The rows of a group lie close to one hidden flat surface of 12 dimensions, which may be shifted away from zero. Surfaces can cross.
(in the rows, 128 means zero)
Known rows, each followed by its group:
[248 176 120  76 143 131 106 146 124  87  97 135 135 126 129  99 116  61
 209 153 100  96]
mebu
[121 116 130 106 141 105 126 123 109 115 138 126 122 107 116 120 111 139
 141 112 135 147]
sizot
[135 101 118 123 112 125  88 163 119 120  89 137 151 100 134 110 123  77
 116 107 111 130]
Muf
[160 123  99 180  41 100 113 114 189  96  67 101 124 114 175 101  70 125
 196  97 150 123]
mebu
[207 112 127 111  44  67 121 126 130 130 165 136 165 168 138 171  77  84
 191 171 123  84]
Muf
[107 109 146 144 165 139  61 110 161 175 113 139 147 110  96 100 165 146
  87 109 113 102]
Muf
[ 75  74 162 114 134 168 102 140  91 200 143  87  73 188 159 124 116 110
 169 116 148 105]
mebu
[130  99 110 107 155  71 168 131 110 119 171 119 141 103  95 117 134 133
 115 114 106 131]
fone
[ 89 123 122 113 155 137 165 142  77 150 171 118 129 135 139 175 152 109
 116 153 149 146]
Muf
[125 155 125 103 197  98 157  79 127 116 135  90  79  86  61 104 162 138
 111  58  86 139]
sizot
[ 77 131 174 147  42 184 145  62 131 140 172 176 165 178  93  61  92 154
 157 146 122 138]
fone
[140 108 138 156 142 133 104 115 145 115 155 106 194 123 144 128 153 173
 198 151 189 103]
sizot
[143 122 134 153 114 115  95 105 175 122 153 164 153 108 101 141 141 162
 104 150 126 116]
Muf
[ 83  74 121 137 134 126 116 147 104 150 116  95 136 105 133 114 129  89
 137  92 132 131]
sizot
[124 159 148 122 135 174 134 137 138 118  91 150 107 154 107 126 123 100
 112 127  95 120]
Muf
[168 167 122 157  83  92 132  48 164 140 134  89  96 115 116 142 136 131
 144  88 116 138]
fone
[176 139 143 131 132 152 105 136 141 128 100  95 133 133 126 105 196 137
 132  90 107 112]
fone
[212 134 116  89  88  47  87 132 116  99 144 136  96 110 123 133 114 137
 136 102 110 138]
mebu
[123 125 119 138 126 141  87 138 123 109 134 171 169  66 123 114 154 137
  85 142 140 177]
mebu
[111  98 150 131 105 138  94 128 102 121 138 111 146 153 171 128 133 199
 167 120 188 141]
sizot
[128 106 102  85 135  70 150 146 113 116 179 188 183 106  99 140  61  86
 129 190 119 115]
fone
[167 128 105 146 143 129 142 176 198  43  82 140 183 145 182 122  66 186
 220 186 196  70]
sizot
[142 157 125 118 118 116 127 119 140 103 105 140 154 115 129 121 101 127
 148 134 138 134]
sizot
[ 97 141 132 113 158 150 162  84 107 217 203 111 155 174 113 105 155 111
 140 161 120 114]
mebu
[ 96 107 113 153 105 142 134 140 142  99 129 181 143 106 144 144  53  87
 160 186 165 142]
Muf
[193 154 139 113 128 122  97 102 129  63 148 146  97  96 101 114 163 191
 163 115 132 158]
mebu
[133 125 146 136  97 122 118 113 151  94 134 159 167 129 113 145 111 158
 133 137 136 114]
sizot
[188 186 139  85  86 101 115 137 119  90  73 169 181 117 111 163  85  47
 104 134  83 124]
fone
[123  46 128 134 110  82 112 177 140  72 154 160 140 110  91 143 102 142
 129 119 124 109]
sizot
[176 146  96 114 156  85 153 103 136 161 163 101 114 112 108 126 152  97
 120 135  90 113]
mebu
[197 191 152 130  60 103 112  66 118  74 163 156 148  81  77 157 177 148
 103 104 103 190]
Muf
[141 132 134 164  90 146 122  65 123 172 165  61 118  97 123  85 206 116
 177  69 123 162]
mebu
[ 86  95 122 157 163 171 106 134 105 122 156 138 119  56 147 152 153  81
 147 141 171 180]
mebu
[105 107 148 154 117 148 135 111 167 153 160 149  94 176 114 132 133 197
 100 142 127  96]
mebu
[104  97  92 137 108  94 101 128 137 197 151 143 163 118 166  96  73 108
 112 166 131 133]
fone
[123 125 130  84 166 131 106 155  79  94 153 170 132 101 120 124 152 187
  94 143 143 174]
mebu
[168 160 114  99 156 101 101 126 111 121 127 127 193 107 141 116 143 170
 144 142 153 138]
fone
[130 120 118  94 177  82 152 119 104  60 150  94 153  97 116 116 102 141
 218 114 168 132]
sizot
[119 155 111 128 167 140 147 123 157 156 143 163 142 137 127 141 112 126
 112 188 130 106]
sizot
[128 159 117 141 130 119 179 151 122 101 128 148 167 146 147 203 144 167
  74 173 149 149]
fone
[122 123 141 166 128 162 109 124 136 146  85  69 140 122 132 116 186 120
 129  75 122 119]
sizot
[140 136 119  95 172 122  97 137 124 118 115 143 148 102 133  65 129 169
 135 131 139 142]
Muf
[167 142 105 110 141 109  98 134 104 101 132 137 149  66 117 108 158 135
 108 123 118 175]
mebu
[118 116 143 173 127 145 150 112 162  81 142 112 131 122  96 131 179 192
 141 105 141 119]
Muf
[ 83 116 134 107 106  92 119 130 119  84  93 164 168  97  90 108  64 122
  89  95 107 149]
sizot
[135 124 175 116 148 106  95 113 153  98  66  96 155 110  52  97 148 151
 113  39  87  81]
Muf
[120 161 119 109 103  96 156  80  66 142 214 147 154 103 117 164 136 126
 106 148 136 205]
fone
[107 147 156 114  73 145 131 130  92 112 119 169 133 141 112 125 125 153
  70 108 102 177]
fone
[145 119 177 113 113 180 128 179 127  68  95 158 123 171 108 138 133 130
 146 118 124  95]
mebu
[128 104  96 117 107  99  98 160  97 157  87  82 140 102 171  98 128  77
 129  92 122 144]
mebu
[150 133 137 158 106 159 120 104 150 155 151 126  95 136 131 125 175 134
 132 129 119 127]
Muf
[173 174 118 140 182 111 112 101 171  96  90 111 131  84 104 135 172 175
  95 111 115 122]
sizot
[149 168 136 126 100 143 125 127 135 111 120 157 184 140 136 140 129 155
 107 165 136 136]
fone
[146  93 115 125 127 130 108 188 117 112 101 122 104 106 140 135 154  89
 105 102 114 125]
Muf
[111 130 115 101 121 103 104 134 106 152  97 133 149 129 148  95  77 110
 112 123 118 133]
fone
[132 116 120 137 124 119 152 122 130 132 164 125 160 124 108 118 154 142
 121 127 112 124]
fone
[172 130 107  99 144 116 115 149 112 100 145 141 135 105 134 120 146 139
 134 139 128 148]
Muf
[151 196 129 107 161 121 170  91 123  83  89  99 126 116  95 100 113 126
 154  93 104 134]
sizot
[ 88 107 146 145 114 148 124 138 115 117 103 122 164 121 135 136 114 102
 141 110 147 122]
fone
[145 135 139 126 148 156 137 158 122  95  93 114 141 129  97 111 187 132
 100  92  97 126]
Muf

New rows, each followed by its group:
[140 129 119 100 129  93 143 127 124 124 140 128  86 133 102  95 108 150
 118 106  94 131]
fone
[184 121 120 125  67  76 157 106 112  69 157  77 133 135 137 129 103 134
 247 107 154 129]
Muf
[100 112 128 111 108 109 127 116  90 129 166 145 132 108 108 111 131 148
  97 113 128 176]
fone
[129 142 149 107 132 163 123 125  95 123 148 148 134 143 125 129 130 113
 150 143 130 140]
fone
[174 179 132  88 151 143 134 112  91 168 152  89  65 173 147 107 183 160
 136 107 116 136]
Muf
[110 152 138 102 172 108 137  84  94 133 150  99 119  96 100 113 144 128
 130  90 124 159]
sizot
[140 188  86 178 173 190 172 104 161 149 136 130 123  87 150 117 174  82
 142 182 132 149]
mebu
[107 135 119 168  81 105 140  95 173 140  90 108 170 141 137 109  92 176
 108 107 130 123]
fone
[127 141 156 138 149 164 109 138 145 114  79 101 200 141 113 114 181 177
 107  94 129  98]
sizot
[134 179 159 131  98 189 158  98 132  96  73 110 131 153 106  76 142 113
 155  81 103 128]
Muf
[147 174 130 127 132 146 190 124 139  89  80 117 134 144 130 127  92  89
 182 128 120 105]
sizot
[130 131 143  99 161 110  66  91 122 224 152 114 121 149 133 105 121 125
 132 136 122  97]
Muf
[132 166 133  99 128 146  93  71  98 162 130 135 125 102 131  79 105  47
 176 127 119 157]
Muf
[138  93  97 153 172 104  80 128 184 177 145 143 130  86 117 106 146 123
 103 145 115  97]
sizot
[123 124 114 152 107  89  71  97 134  85 110 122 184  55 168 145  75 143
 183 135 206 167]
sizot
[190 163 121 146  89 148 128 112 161  98 101 117 145 116 124  94 152 100
 177 126 114 122]
mebu
[151 133 114 157 120  99 145 123 158 120 104  98 162 117 129 166 144  96
 134 130 123  98]
fone
[169 178 133 149 128 182 151  90 147 123 132  99  83 152 144  90 168 161
 199 123 132 129]
mebu
[136  85 141 146 101 122  73 115 143 170 178 144 142 125 122 116 147 125
 129 142 137 114]
sizot
[161 133 131 103 199 119  80 123 143 114 123 137 128  84  77  76 172 141
 129 111 103 102]
Muf
[109 137 130 125  59 127 114 103 124 142 115 149  98 151 160  98  43 127
 165 128 140 156]
sizot
[156 134 147 180 125 178  82  87 236 147 114 176  65 133  94  92 130 109
 129 145  94  81]
Muf
[130 129  93 141 126 102  97  98 136 201 151 102 145 110 178 100 118 121
 144 159 147 127]
fone
[127 163 140 152 107 186 118  90 153 145 119 147 124 129 133  86 128 101
 160 147 126 132]
Muf
[136  84 125 156 116 125 105 143 175 131 129 157 122 120 122 140  89  54
 165 160 127  85]
Muf
[120 103 135 153 126 116  58  92 137 167 139 129 124  76 100 143 160 103
  92  95 114 140]
Muf
[ 88 103 117 121 161  69 177 116 118 106 168 119 128 123 101 157 111 195
 100 117 141 131]
mebu
[107  69 126  91 214 142 143 181 100 124 133 111 172 137 115  72 123  94
 177 144 129  77]
fone
[118 145 145 146 120 136 161 115 165  91 101 127 123 163 128 144  84 145
 165 133 150  90]
fone
[ 65 114 126  73 147 106 171 114  65 125 138 112  82 128  97  71  73 111
 143  76 102 160]
sizot
[150  78 117 104 116  45  43 136 121 108  96  99 151  63 129  96 104 135
 151  62 135 131]
Muf
[101 113 135 133 129 137 155 155 127 103 116 130 132 149 123 136 114 145
 112 122 131 127]
fone
[109 158 127 142 148 141 145 109 148 131 116 127  83 143 131 148 132 174
  84 117 135 139]
sizot
[179 114 138 159  93 102  81 101 169 107 140 153 158  75  75 166 158  82
 120 120 103 124]
sizot
[143 135  96 182 188 101 114  92 229 119 122 119 146  64 120 146 150 162
 125 151 148  91]
sizot
[ 91 108 129 139 138 137 155 130  99 148 124  83 133 125 128 138 127  66
 138  98 117 122]
fone
[108 104 135 139 129 129  98 146 130 163 124 130 133 137 126 141 163 150
  73 115 124 115]
Muf
[164  93 115 155  99 118 139 140 122  85 195 156 185  63 103 177 167  71
 137 165 130 151]
Muf
[ 95  90 143 133  24 140  61 132 114 128  65 145 215 122 159  84  58  86
 147 112 138 141]
sizot
[225 180 147  81 157 120 112 114 144 105 124 147 109 141  71 112 151 112
 140 123  70  89]
Muf
[120 152 118 133  91 119 182 127 136 157 101 137 154 168 131 138  75  66
  96 151  91 109]
fone
[146 166 154 147 105 180 145  99 131  97 162 159 140 128 102 127 166 146
 146 148 133 150]
mebu
[127 127  98 128 133  91 197 148 143 141 154 134 163 150 124 158 105 109
 104 179 111  95]
fone
[156 142 150 100 117 130 139 162 121  84  85 165 164 141  64 135 130  80
  72 113  55  97]
sizot
[141 101 162  99 136 149  88 158  99  67 114 108  43 142 155 125 105 184
 216  94 180 138]
mebu
[139  84 117 126 180  64  75 103 132 153 209 120 141  67  94 149 173 165
 119 138 148 135]
Muf
[127  92 155 163  73 156 116 124 151 139 146 125 124 185 154 119 127 169
 181 138 154  92]
sizot
[135 121  94 116 189 132 138 185 127 166  88  90  94 154 185 134 120  84
 141 141 131  85]
fone
[ 99 126 144 119 140 137 121 124  85 121 133 104 133 110 141 147 142 117
 155 116 162 162]
fone
[ 82 109 130 101 135 135 191 167  57 100 162 140 194 123  80 139 183 132
  50 114 100 175]
fone
[139 136 109 105  91 130 127 135  89 197 145 126 128 148 165 109 135  99
 104 140 110 151]
mebu
[120 172 117 116 125  80 196 117  97  99 124 104 127 110 123 201 120 122
  81 104 118 163]
fone
[ 71  93 117 111 142 107 165 114 100 171 175 103 112 134 109  64 125 138
 132 102 108 141]
fone
[ 91  99 118 163 126 146  51  92 142 179 143 149 154  59 134 104 125  52
 133 132 137 149]
Muf
[156 142 106 125 195 114 111 131 168 118 108 125 181 107 125  94 138 162
 138 146 134  96]
sizot
[166 167 105 129 164 102 105  73 171 191 190 172  73 111 106 132 139 139
  80 173 102 125]
sizot
[ 93  86 135 106  94 112 108 151  90 108 108 115 108 125 128 100  89 108
 146  76 124 157]
sizot
[193 165 134  92  99 119 180 166 125  77  94 143 130 185 100 136 135 139
 102 123  81 100]
mebu
[162 151 145  98 120 155  70 121 137 115 116 178 211 119 117  60 125 135
 143 157 123 122]
mebu
[125 105 127 143 119 116 108  97 134 134 136 111 139  96 118 101 106  83
 200 114 144 120]
Muf
[101 103 110 135 160 110 129 130 115 152 145  95 172 102 159 141 127 117
 159 145 176 129]
fone
[112 196 170 122  92 178 151  85 103 108 102 147 223 142  97 103 150 143
 102 119 116 153]
Muf
[121  96 135 182  78 154 138 141 169 104 104  98 110 146 163 138 113 126
 184 121 161 100]
sizot
[127 143 165 142 130 128 194  88 122  80 166 114  53 149  74 185 149 167
 143  96 127 129]
sizot
[154 125 123 135 121 112 147 108 143 125 186 148 149 122 107 150 130 107
 162 170 131 118]
fone
